The groups are shells around one centre, one inside the other: the same stretched ball of 3 dimensions in 7 sizes.
In the rows, 128 means zero.
Some rows, each with its group after it:
[ 91 142 117 123 135 116 153 124 153]  (1)
[134 139 157 143 168 154 137  93 135]  (6)
[162 155 148 143 124 163 168 112 147]  (3)
[110 110  89 146 139 118 120  75 112]  (2)
[111 123  82 139 112 114 142  96 127]  (4)
[ 53 119  71 119 131  81 133 112 138]  (4)
[118 161 127 123 111 131 180 142 167]  (2)
[ 95 123  78 132 114 104 143 103 131]  (3)
[133 127 149 149 176 152 123  77 123]  (1)
[ 77 126 114 127 161 109 128 103 138]  (0)
[153 150 118 141  99 147 173 115 145]  (5)
[ 98 153 100 118  99 111 176 142 164]  (5)
[150 159 137 136 112 152 176 124 155]  (1)
[110 136  84 131  98 113 161 117 142]  (6)
[185 161 189 152 154 190 162 101 145]  (0)
[ 43 126  54 110 106  68 149 131 150]  (0)
[108 136  83 131  98 112 160 117 142]  (6)
[194 162 193 154 154 196 163  99 144]  (2)
[170 139 180 157 180 181 131  75 125]  (5)
[152 127 155 156 175 164 122  68 117]  (4)
[146 144 162 145 161 162 144  96 138]  (3)

New rows. What belongs after each?
[117 143  93 130  96 120 168 123 148]  (6)
[ 99 118 123 140 173 125 115  81 122]  (5)
[ 88 120 111 134 161 114 122  92 129]  (1)
[ 75 130  63 120  96  88 157 125 146]  (1)
[178 158 151 148 117 172 173 110 145]  (5)
[201 154 184 161 149 197 157  87 133]  (0)
[ 92 115  72 136 120 102 132  92 122]  (5)
[ 42 122  51 112 107  67 145 127 146]  (0)
[108 115 108 144 155 124 119  77 117]  (1)
[155 140 116 148 109 148 159  99 133]  (5)
[143 128 159 153 183 160 120  71 120]  (5)
[ 61 111  48 125 111  77 132 103 128]  (2)
[ 72 118 101 129 159 102 122  96 131]  (5)
[ 68 120  52 123 101  81 145 114 136]  (5)
[131 148  96 133  87 128 176 125 149]  (0)
[ 60 136  66 112  99  80 161 138 156]  (5)
[ 93 148 122 120 133 118 160 131 159]  (0)
[ 38 120  42 112 103  62 144 126 144]  (2)
[143 154 115 135  94 141 179 126 152]  (5)
[ 82 107  92 139 160 106 110  77 115]  (2)
[ 83 113  63 133 116  94 132  95 123]  (0)
[148 161 127 134  98 147 184 132 158]  (0)
[ 70 132  69 118 103  87 156 128 149]  (6)
[120 119 107 146 144 129 127  79 118]  (6)
[127 117 120 151 159 139 119  70 114]  (4)
[ 66 116  65 125 122  85 133 105 132]  (1)
[184 161 158 149 118 177 176 111 147]  (0)
[152 158 155 139 133 160 167 116 152]  (6)
[ 78 144  83 115 101  96 168 140 159]  (4)
[177 146 150 154 131 172 157  92 132]  (1)
[ 52 115  69 121 135  80 127 107 134]  (5)
[190 162 170 151 127 185 173 107 146]  (0)
[ 86 117  83 133 133 102 130  95 126]  (3)
[173 167 172 142 131 176 177 121 157]  (2)
[163 139 181 155 185 178 130  76 126]  (0)
[ 97 122 113 137 158 119 125  90 127]  (3)
[162 165 150 138 113 163 182 127 158]  (0)
[ 90 109  77 139 134 103 121  83 117]  (0)
[160 132 166 157 177 172 126  71 120]  (4)
[147 124 136 155 158 154 126  71 115]  (1)
[ 90 114 109 138 166 115 114  81 120]  (5)
[132 150 100 132  87 129 178 127 151]  (0)
[ 73 121  50 124  95  83 148 115 136]  (0)
[ 95 115 111 139 165 118 116  81 120]  (4)
[ 74 127 114 125 161 108 129 106 140]  (2)
[ 96 140  75 123  87 102 169 131 151]  (4)
[155 150 165 145 152 166 153 102 143]  (3)
[158 136 133 152 135 157 146  87 127]  (3)
[ 74 119  87 128 139  98 130 102 132]  (3)
[124 134  97 139 109 126 154 105 135]  (3)
[131 130  96 143 111 129 149  96 128]  (4)
[ 96 153 112 118 113 115 172 141 164]  (0)
[176 138 136 158 127 168 150  82 123]  (2)
[110 153 117 123 114 124 171 134 160]  (1)
